Every row belongs to one group in each of 4 separate groupings. Each group adds its own fixed numbers to the row, and there is some noise. The rows also spread widely along 13 directions, which tell nothing about the answers.
In the rows, zero is written as 128.
Known rows, each followed by its group in each grouping:
[114, 132, 136, 129, 169, 189, 141, 182, 115, 102, 133, 164, 144,  86, 118,
 119, 153, 119, 107, 134, 113, 152, 128, 137, 162,  72,  99, 115, 158, 120,
 133, 125, 120, 124, 139, 173, 131] | J_60 tid J_477 pib
[ 89, 161,  95, 156, 136, 129, 131, 108,  96, 104, 121, 141, 127, 150, 110,
 166, 119, 153,  96, 124, 111, 122, 165, 123, 145, 164, 100, 136, 172, 117,
 161, 108, 125, 181, 162, 146, 146] | J_993 Pil J_844 Sazov
[110, 155, 112, 120,  89, 142, 122, 119, 137, 160, 134, 123, 148, 133, 138,
 154, 139, 143, 110, 124, 114, 122, 104, 136, 115, 145, 117, 139, 145,  96,
 129, 135,  86, 157, 110, 118, 135] | J_993 Pil J_733 Mokev
[132, 188, 105, 135, 127, 185, 124, 128,  92, 119, 140, 136, 130, 146, 147,
 141, 132, 149, 128, 113, 149, 111, 117, 129, 155, 166, 109, 134, 173,  75,
 138, 111, 131, 146, 161, 145, 152] | J_30 muve J_999 Mokev
[136, 136, 132, 130, 145, 127, 119, 118, 111, 113, 159, 147, 130, 124, 153,
  90, 129, 122, 131, 127,  85, 102, 112, 136, 134, 133, 124, 149, 140, 121,
 140, 120, 114, 148, 136, 135, 118] | J_60 latu J_733 kogad
[103,  85, 155, 113, 161,  58, 108, 118, 146, 120, 194, 142, 105, 124, 185,
  45, 141, 153, 149, 143,  79, 128, 105, 132, 123, 107, 116, 157,  87,  73,
 114, 112, 126, 130, 119, 156, 135] | J_30 muve J_844 fidad
[144, 156, 105, 131, 161, 140, 100, 106,  92,  84, 151, 114, 136, 104, 169,
 133, 116, 164,  80, 130,  74,  90, 128, 115, 165, 160, 153, 137, 107, 131,
 151, 140,  90, 170, 144, 159, 141] | J_60 latu J_477 fidad
[125, 161, 103, 128, 111, 174, 124, 128, 102, 120, 104, 104, 138, 125, 112,
 168, 131, 149,  87, 130, 141, 128, 159, 124, 122, 159, 145, 109, 127, 132,
 135, 142,  89, 149, 126, 116, 156] | J_60 tid J_999 pib
[120, 104, 159, 117, 163, 107, 146, 134, 132, 157, 154, 134, 133, 122, 140,
  88, 133, 108, 165, 132, 146, 116, 113, 141, 144, 112, 114, 173, 136, 131,
 114,  88, 132, 102, 123, 136, 135] | J_60 tid J_733 Sazov
[127, 105, 138, 125, 173, 162, 120, 139, 125, 120, 137, 161, 139,  87, 129,
 109, 138, 142, 116, 133,  88, 118, 136, 120, 146,  53, 113, 141, 134, 176,
 121, 118,  88, 127, 109, 161, 129] | J_60 tid J_999 kogad
[148, 148, 145, 118, 125, 183, 140, 170, 106,  97, 159, 141, 132, 118, 146,
 117, 151,  90,  87, 143, 108, 154, 110, 169, 129, 136, 127, 100, 167,  94,
 135, 165, 113, 128, 140, 123, 120] | J_30 muve J_844 Sazov
[111, 132, 121, 103,  98,  60, 101, 133, 139, 130, 144, 128, 132, 163, 129,
  80, 133, 138, 167, 109,  72, 115, 116, 102,  73, 156, 109, 123,  64,  58,
 145, 115, 134, 138, 126, 146, 147] | J_30 tid J_844 fidad
[137, 140, 152, 117, 157, 217, 130, 115, 116, 112, 157, 183, 136, 106, 142,
 101, 158,  98, 143, 151, 149, 142, 104, 132, 129,  91,  87, 172, 176, 113,
 105, 114, 129, 116, 140, 119, 162] | J_30 tid J_999 kogad
[136, 145, 135,  95, 107, 164, 136, 101, 152, 143, 148, 122, 177, 110, 136,
 149, 137, 123,  98, 138, 106, 115, 103, 130, 159, 105,  98, 149, 153, 158,
 122, 144, 102, 145, 112, 114, 164] | J_60 Pil J_844 fidad
[154, 177,  91, 141, 108, 130, 120, 133,  67, 127, 162, 113, 132, 156, 149,
 132, 114, 156, 136, 115, 123, 102, 116, 131, 151, 165, 128, 112, 182,  94,
 136, 122,  90, 166, 146, 117,  93] | J_60 muve J_999 pib
[146, 130,  95, 136, 111, 147, 110, 132,  90,  98, 121, 125, 103, 150, 114,
 158, 104, 166,  79, 118,  79, 133, 167, 130, 148, 115, 136,  86, 163, 183,
 146, 157,  81, 175, 110,  94, 109] | J_993 Pil J_999 pib
[119, 112, 192, 127, 101, 136, 166, 129, 158, 195, 147,  97, 104, 135, 140,
 117, 124, 101,  80, 130,  95, 170, 109, 228, 126, 141, 161, 127, 158, 151,
 140, 162, 114, 143,  78,  85, 103] | J_30 Pil J_999 fidad
[154, 153, 129, 124, 101, 200, 123, 128, 103, 132, 134, 135, 143, 128, 145,
 141, 137, 108, 103, 144, 129, 126, 113, 139, 119, 116, 121, 136, 172, 146,
 115, 154,  77, 153, 114,  91, 130] | J_30 muve J_733 Sazov
[136, 144, 134, 120, 119, 159, 117, 142, 122, 129, 131, 138, 119, 165, 141,
 101, 116, 137, 146,  91,  89, 119, 113, 142, 156, 111, 109, 119, 149, 131,
 144, 121, 147, 145, 116, 138, 140] | J_60 latu J_999 fidad
[150, 147, 125, 130, 170, 202, 132, 108, 105,  89, 107, 157, 153,  98, 100,
 145, 125, 114,  92, 133,  91, 114, 160, 109, 140, 114, 108, 154, 157, 205,
 146, 125, 115, 149, 144, 139, 156] | J_30 tid J_999 Sazov
[128, 113, 145,  99, 166,  67, 135,  92, 161, 131, 142, 128, 141, 147, 122,
  85, 110, 126, 149, 103,  61, 102, 127, 126, 150, 148, 106, 163,  99, 168,
 159, 105, 176, 131, 127, 144, 155] | J_993 Pil J_999 Sazov
[182, 124, 125,  91, 133, 130, 115, 143, 104, 102, 155, 124,  97, 156, 144,
 106, 121, 135, 138, 106, 126, 107, 127, 124, 157, 134, 139, 107, 115, 139,
 130, 134, 129,  93, 126, 102, 148] | J_30 tid J_999 kogad
[137, 178, 105, 138,  49, 161,  61,  95,  78, 120, 101,  91,  72, 225, 188,
 145, 101, 182, 139,  98, 133, 105, 137, 137,  89, 204, 167, 107, 103,  79,
 130, 154,  85, 192,  81, 100, 159] | J_993 Pil J_999 Sazov
[117, 110, 129, 108, 139,  70, 130, 152, 115, 156, 185, 104, 124, 137, 143,
 110, 138, 136, 134, 142, 156, 130, 113, 131, 122, 131, 142, 144, 124,  78,
 105, 110,  96, 108, 127, 109, 112] | J_60 latu J_999 Sazov
[165, 116, 147, 129, 126, 153, 120, 119,  95, 102,  99, 147,  89, 177, 120,
  94,  95,  95, 183, 122, 112, 123, 153, 125,  98, 122, 139, 141, 137, 176,
 118, 111, 138, 137, 111,  87, 130] | J_993 latu J_733 pib
[181, 149, 131,  92, 124, 156, 108, 163,  87, 125, 166, 152, 169, 115, 132,
 109, 137,  92, 180, 151, 120, 115,  80,  79,  91,  93, 117, 147, 133,  97,
  94, 117,  80, 116, 131, 122, 105] | J_30 latu J_477 pib
[169, 174, 113, 137, 118, 131, 143, 172,  47, 151, 121, 120, 138, 164,  99,
 174,  94, 114, 157, 111, 150,  85, 140, 106, 137, 156, 139, 120, 187, 139,
 136,  86,  97, 125, 149, 135,  90] | J_30 latu J_844 Sazov
[110, 135, 153, 100, 128, 159, 129, 118, 171, 128, 104, 132, 144, 125, 128,
 127, 141, 120, 110, 125,  88, 126, 127, 130, 119, 144, 133, 144,  81, 122,
 147, 134, 147, 129, 118, 158, 190] | J_30 latu J_844 Mokev
[ 98, 116, 135, 135, 153, 121, 120, 106, 123, 140, 137, 114, 131, 114, 144,
 126, 132, 157, 103, 149, 124, 124, 151, 131, 125, 122, 139, 158, 112, 135,
 116, 120,  86, 152, 114, 139, 144] | J_60 muve J_999 Sazov
[163, 135, 124, 112, 123, 106, 143, 135,  93, 146, 162, 106, 117, 153, 119,
 132, 108, 120, 142, 123, 144, 114, 123, 129, 135, 164, 145, 135, 154, 124,
 121, 111, 110, 115, 141,  89, 108] | J_30 Pil J_999 Mokev
[119, 150, 113, 155, 161, 172, 123,  80,  76,  76, 105, 133, 114, 115, 110,
 171, 119, 138,  58, 153, 125, 124, 190, 110, 125, 165, 144, 154, 133, 162,
 137, 132,  90, 174, 163, 110, 164] | J_30 Pil J_477 kogad
[126, 113, 135, 115, 126, 112, 129, 140, 119, 128, 128, 110, 117, 151, 128,
 137, 116, 139, 120, 119, 123, 115, 148, 125, 157, 117, 129, 121, 122, 150,
 127, 124, 113, 127, 113, 128, 146] | J_60 Pil J_844 Sazov
[162, 120, 125,  88, 129, 141, 120, 119, 147, 117, 151, 109, 130, 120, 149,
 136, 124, 149,  73, 117,  73, 113, 118, 137, 171, 127, 150, 125, 117, 171,
 141, 165, 103, 130, 109, 104, 150] | J_30 latu J_999 Mokev

New rows. What belongs after each?
[180, 131, 150,  90, 117, 155, 127, 145, 101, 130, 113,  85, 118, 127, 138,
 142, 132,  81, 134, 149, 186, 120, 138, 136,  70, 186, 199, 124,  72, 127,
  98, 145,  82,  76,  99,  85, 157] | J_993 tid J_733 Sazov
[129, 133, 151, 132, 118, 117, 147,  73, 124, 145, 150, 108, 129, 153, 150,
 133, 122, 119, 106, 152, 128, 122, 134, 156, 128, 179, 143, 169, 146, 142,
 126, 131, 115, 161, 127,  86, 146] | J_30 muve J_844 Sazov
[118, 162, 121, 134, 129, 163, 125, 158, 110, 114, 122, 155, 163, 139, 106,
 123, 130, 103, 133, 114,  76, 130, 120, 117, 122, 113,  89, 132, 161, 122,
 153, 117, 132, 168, 152, 155, 119] | J_60 latu J_477 Sazov
[112, 130, 130, 126, 168,  74, 127,  92, 125, 127, 185, 148, 167,  89, 129,
  96, 141, 123, 110, 154,  59, 114, 106, 111, 113, 138, 107, 180, 119, 113,
 144, 117,  97, 163, 158, 143, 109] | J_30 Pil J_477 kogad
[102, 136, 114, 150,  85, 165, 104, 130, 100,  97, 104, 128,  78, 175, 133,
 151, 117, 166,  75, 118, 101, 150, 171, 142, 118, 130, 141,  93, 145, 118,
 142, 154, 101, 183, 114, 103, 148] | J_30 latu J_844 fidad
[ 65, 128, 141, 140, 104, 156, 125, 155, 143, 138,  99, 161, 105, 175, 117,
 121, 143, 133, 151, 112, 125, 162, 143, 146, 106,  97,  88, 119, 142,  87,
 133, 106, 151, 144, 103, 153, 161] | J_993 tid J_844 Sazov
[110, 119, 137, 123, 150, 152, 117, 129, 120, 120, 117, 124, 112, 150, 144,
 126, 130, 146, 133, 121, 155, 125, 146, 120, 158, 111, 121, 147, 111, 127,
 116, 108, 133, 126, 119, 138, 183] | J_60 tid J_477 Sazov
[142, 118, 136, 106, 135, 150, 128, 161, 118,  80, 107, 115, 101, 167, 112,
 116, 112, 106, 105, 105, 100, 142, 160, 138, 144, 139, 147,  95, 100, 158,
 146, 149, 156, 125, 130, 111, 156] | J_60 latu J_477 Sazov
[122, 147, 126, 137, 143,  90, 149, 154, 102, 171, 148, 101, 117, 141, 137,
 138, 119, 147, 139, 116, 153, 117, 128, 150, 137, 180, 162, 125, 141,  82,
 131,  90, 111, 115, 137, 149, 103] | J_993 muve J_999 Mokev
[115, 135, 108, 141, 115, 128, 119, 151,  92,  99, 137, 122, 115, 141, 110,
 104, 135, 118, 115, 139, 101, 155, 155, 130,  57, 159, 142, 104, 118,  80,
 126, 137,  92, 158, 145, 106, 105] | J_60 muve J_999 Mokev
[151, 137, 104,  83, 175, 113, 130, 164,  97,  88, 184, 106, 136,  96, 135,
 126, 151, 132,  83, 137, 154, 123, 132, 113, 155, 166, 144, 111, 105,  78,
 127, 136, 113,  78, 172, 134, 150] | J_30 muve J_999 Sazov
[164, 127, 156, 102, 148, 142, 126, 140, 130, 140, 180, 141, 121, 122, 175,
  90, 129, 129, 126, 114,  85, 110,  82, 159, 176, 107, 134, 139, 146, 132,
 137, 136, 120, 111, 112, 138, 118] | J_30 latu J_999 kogad
[120, 106, 155,  89, 147, 128, 107, 152, 141, 127, 156, 122,  82, 151, 181,
  81, 132, 159, 143, 107, 138, 133, 106, 144, 165, 108, 137, 128,  92,  80,
 116, 122, 155,  84, 101, 145, 179] | J_30 latu J_999 fidad
[140, 158, 110, 136,  58, 156, 127, 160,  77, 124, 141, 127, 112, 178, 118,
 152, 127, 118, 116, 134, 129, 153, 128, 146,  97, 146, 133,  89, 192,  83,
 127, 149,  85, 164, 128,  67,  92] | J_30 latu J_844 pib
[127, 153, 138, 142, 147, 169, 125, 114, 109, 113, 146, 171, 163,  99, 131,
 115, 135, 116, 121, 141,  69, 109, 112, 128, 139, 103,  90, 151, 174, 143,
 144, 119,  99, 169, 142, 163, 118] | J_60 Pil J_844 kogad
[127, 120, 144, 118, 155, 105, 122, 151, 139, 150, 131, 102, 143,  95, 143,
 115, 117, 152,  91, 113,  41, 101, 126, 147, 141, 122, 167, 117,  82, 164,
 160, 136,  89, 136,  92, 182, 113] | J_60 latu J_999 fidad
[103, 117, 166, 124, 119, 110, 149,  99, 158, 194, 163,  87, 131, 122, 184,
 136, 137, 153, 106, 150, 150, 117, 105, 179, 158, 150, 163, 167, 128, 108,
 107, 124,  90, 136,  91, 127, 144] | J_60 muve J_844 Mokev
[141, 130, 154, 110, 135, 150, 143, 146, 121, 101, 168, 136, 126, 137, 141,
  78, 148,  73, 131, 142, 119, 160, 101, 167, 117, 145, 117, 136, 143,  93,
 124, 145, 147, 130, 145,  97, 131] | J_60 tid J_477 Sazov
[129, 174, 138, 152, 112, 174, 144, 101,  83, 112, 110, 130,  83, 194, 120,
 123, 107,  95, 154, 120, 157, 148, 149, 168,  90, 225, 140, 140, 169,  86,
 138, 111, 162, 162, 155,  88, 145] | J_993 Pil J_999 Mokev
[137, 141, 147, 148, 132, 161, 113, 138,  99, 172, 105, 129, 121, 129, 148,
 138, 109, 161, 132, 115, 109,  93, 142, 131, 131, 104, 158, 133, 133, 162,
 128, 108,  66, 143,  88, 171, 111] | J_30 muve J_999 kogad
[103, 148, 148, 149, 131, 166, 107, 108, 109, 123,  89, 134, 101, 145, 134,
 112, 112, 143, 117, 116,  81, 129, 157, 141,  94, 149, 138, 136, 104, 130,
 150, 124, 120, 173, 108, 159, 150] | J_30 Pil J_999 fidad
[129, 115, 130,  89, 149, 119, 131, 112, 149, 121, 169, 145, 162, 126, 121,
  86, 149, 108, 156, 137, 117, 126, 105, 107, 130,  96,  76, 169, 131, 132,
 114, 109, 144, 118, 138, 109, 161] | J_60 tid J_999 Sazov
[171, 153, 153, 123, 119, 157, 137, 170,  96, 120, 136, 145, 129, 126, 123,
  87, 117,  69, 135, 111,  63, 131, 105, 162, 101, 145, 126, 102, 155, 126,
 156, 142, 127, 138, 131, 131,  84] | J_30 Pil J_733 fidad
[121, 168, 133, 143, 139, 160, 150, 165,  95, 138, 102, 125, 136, 126,  97,
 155, 124, 105, 107, 124, 123, 136, 143, 134, 105, 176, 153, 128, 135, 103,
 149, 110, 116, 139, 154, 155, 118] | J_30 latu J_477 Mokev
[126, 113, 166, 148, 145, 146, 126, 145,  93, 121, 107, 140,  83, 150, 126,
  99, 104, 107, 145, 131, 110, 143, 154, 143,  96, 129, 156, 139, 121, 132,
 119, 111, 115, 147, 119, 130, 109] | J_30 Pil J_477 Mokev
[174, 120, 125, 106, 167, 102, 127, 148,  97,  73, 199, 148, 134, 104, 150,
  75, 137, 106, 130, 134,  71, 102, 108, 128, 151, 129, 122, 118, 136, 119,
 139, 135, 115, 115, 160, 130, 105] | J_60 tid J_844 kogad
[ 98,  94, 124, 126, 125, 132, 120, 136, 119, 116, 145, 133,  78, 177, 142,
 133, 133, 154, 129, 133, 180, 163, 151, 131, 149,  89, 112, 139, 150, 111,
  94, 115, 123, 130, 117,  80, 164] | J_993 tid J_477 Sazov
[105, 143, 158, 129, 157, 165, 106, 159, 107, 143, 123, 135, 123, 129, 160,
  99, 137, 135, 158, 126, 138, 121, 115, 138, 113, 122, 143, 144, 104,  70,
 118, 101, 114, 118, 110, 196, 144] | J_60 latu J_999 Sazov
[163, 168, 120, 152,  95, 173, 139, 159,  63, 152, 131, 136, 142, 138, 114,
 177, 109, 114, 123, 135, 121, 110, 123, 129, 116, 129, 143, 125, 213, 136,
 125, 117,  58, 159, 131, 115,  69] | J_30 latu J_844 Mokev
[140, 123, 134, 120, 148, 163, 123, 155, 119, 112, 128, 146, 148, 118, 117,
 105, 126, 119, 119, 118,  69, 122, 137, 125, 141,  73, 104, 119, 144, 178,
 138, 131, 113, 140, 117, 150, 119] | J_60 muve J_999 Sazov
[184, 173, 119, 129, 123, 163, 141,  78,  92, 107, 161, 130, 155, 130, 147,
 143, 123, 111, 112, 138, 106,  83, 111, 136, 162, 176, 124, 150, 188, 167,
 144, 137, 101, 164, 155,  91, 131] | J_60 tid J_844 kogad
[104, 147, 147, 120, 130, 150, 131, 158, 132, 160, 121, 137, 117, 161, 141,
 120, 134, 131, 182, 105, 168, 133, 113, 134, 144, 124, 105, 142, 127,  71,
 120,  82, 165, 103, 120, 167, 173] | J_993 tid J_477 fidad
[ 86, 128, 125, 103, 165, 131, 134,  93, 159, 116, 154, 137, 136, 133, 131,
 130, 151, 139, 108, 140, 154, 142, 129, 126, 155, 138,  98, 180, 131, 101,
 127, 110, 164, 119, 152, 116, 205] | J_993 latu J_999 Sazov
[142, 139, 143, 104, 153, 168, 150, 151, 123,  93, 127, 137, 164,  79,  76,
 108, 140,  63,  90, 143,  66, 153, 138, 140,  88, 135, 121, 113, 120, 157,
 153, 151, 125, 125, 149, 130, 126] | J_60 Pil J_999 fidad
[123, 139, 155, 129, 137, 132, 121,  78, 138, 159, 129, 125, 110, 181, 172,
 109, 104, 150, 165, 107, 122,  99, 111, 149, 156, 152, 131, 183, 135, 138,
 131,  98, 155, 152, 101, 136, 167] | J_993 latu J_999 Sazov
[117, 110, 135, 115, 122,  95, 127, 139, 119, 108, 166, 139, 111, 142, 124,
  68, 149,  92, 146, 146, 118, 161, 125, 130,  59, 140, 114, 133, 112,  64,
 112, 123, 131, 126, 149,  88, 126] | J_30 muve J_733 fidad
[ 55, 111, 162, 128, 189,  99, 127, 110, 163, 142, 130, 132, 115,  97, 145,
  98, 150, 161,  98, 135, 104, 139, 148, 155, 122, 146, 145, 159,  64,  86,
 145, 109, 134, 122, 114, 198, 171] | J_993 Pil J_999 kogad
[142, 135, 136, 106, 151, 118, 130, 134, 131,  94, 148, 141, 141, 135, 115,
  63, 128,  89, 150, 118,  56, 123, 116, 127,  97, 159, 121, 138, 105, 110,
 151, 124, 162, 133, 154, 134, 128] | J_60 latu J_999 Mokev
[ 59,  78, 168, 145, 194,  60, 166,  86, 162, 147, 151, 121,  99, 117, 122,
  89, 137, 128, 115, 162, 140, 166, 168, 164, 100, 165, 153, 191, 100, 110,
 118,  89, 146, 129, 140, 124, 151] | J_993 muve J_999 Mokev
[139, 156, 128, 136, 140, 143, 134, 150,  98, 139, 115, 108, 146, 106, 114,
 141, 114, 128, 101, 118,  84, 108, 139, 141, 119, 165, 160, 114, 121, 141,
 154, 125,  83, 148, 126, 167, 101] | J_60 Pil J_999 Mokev
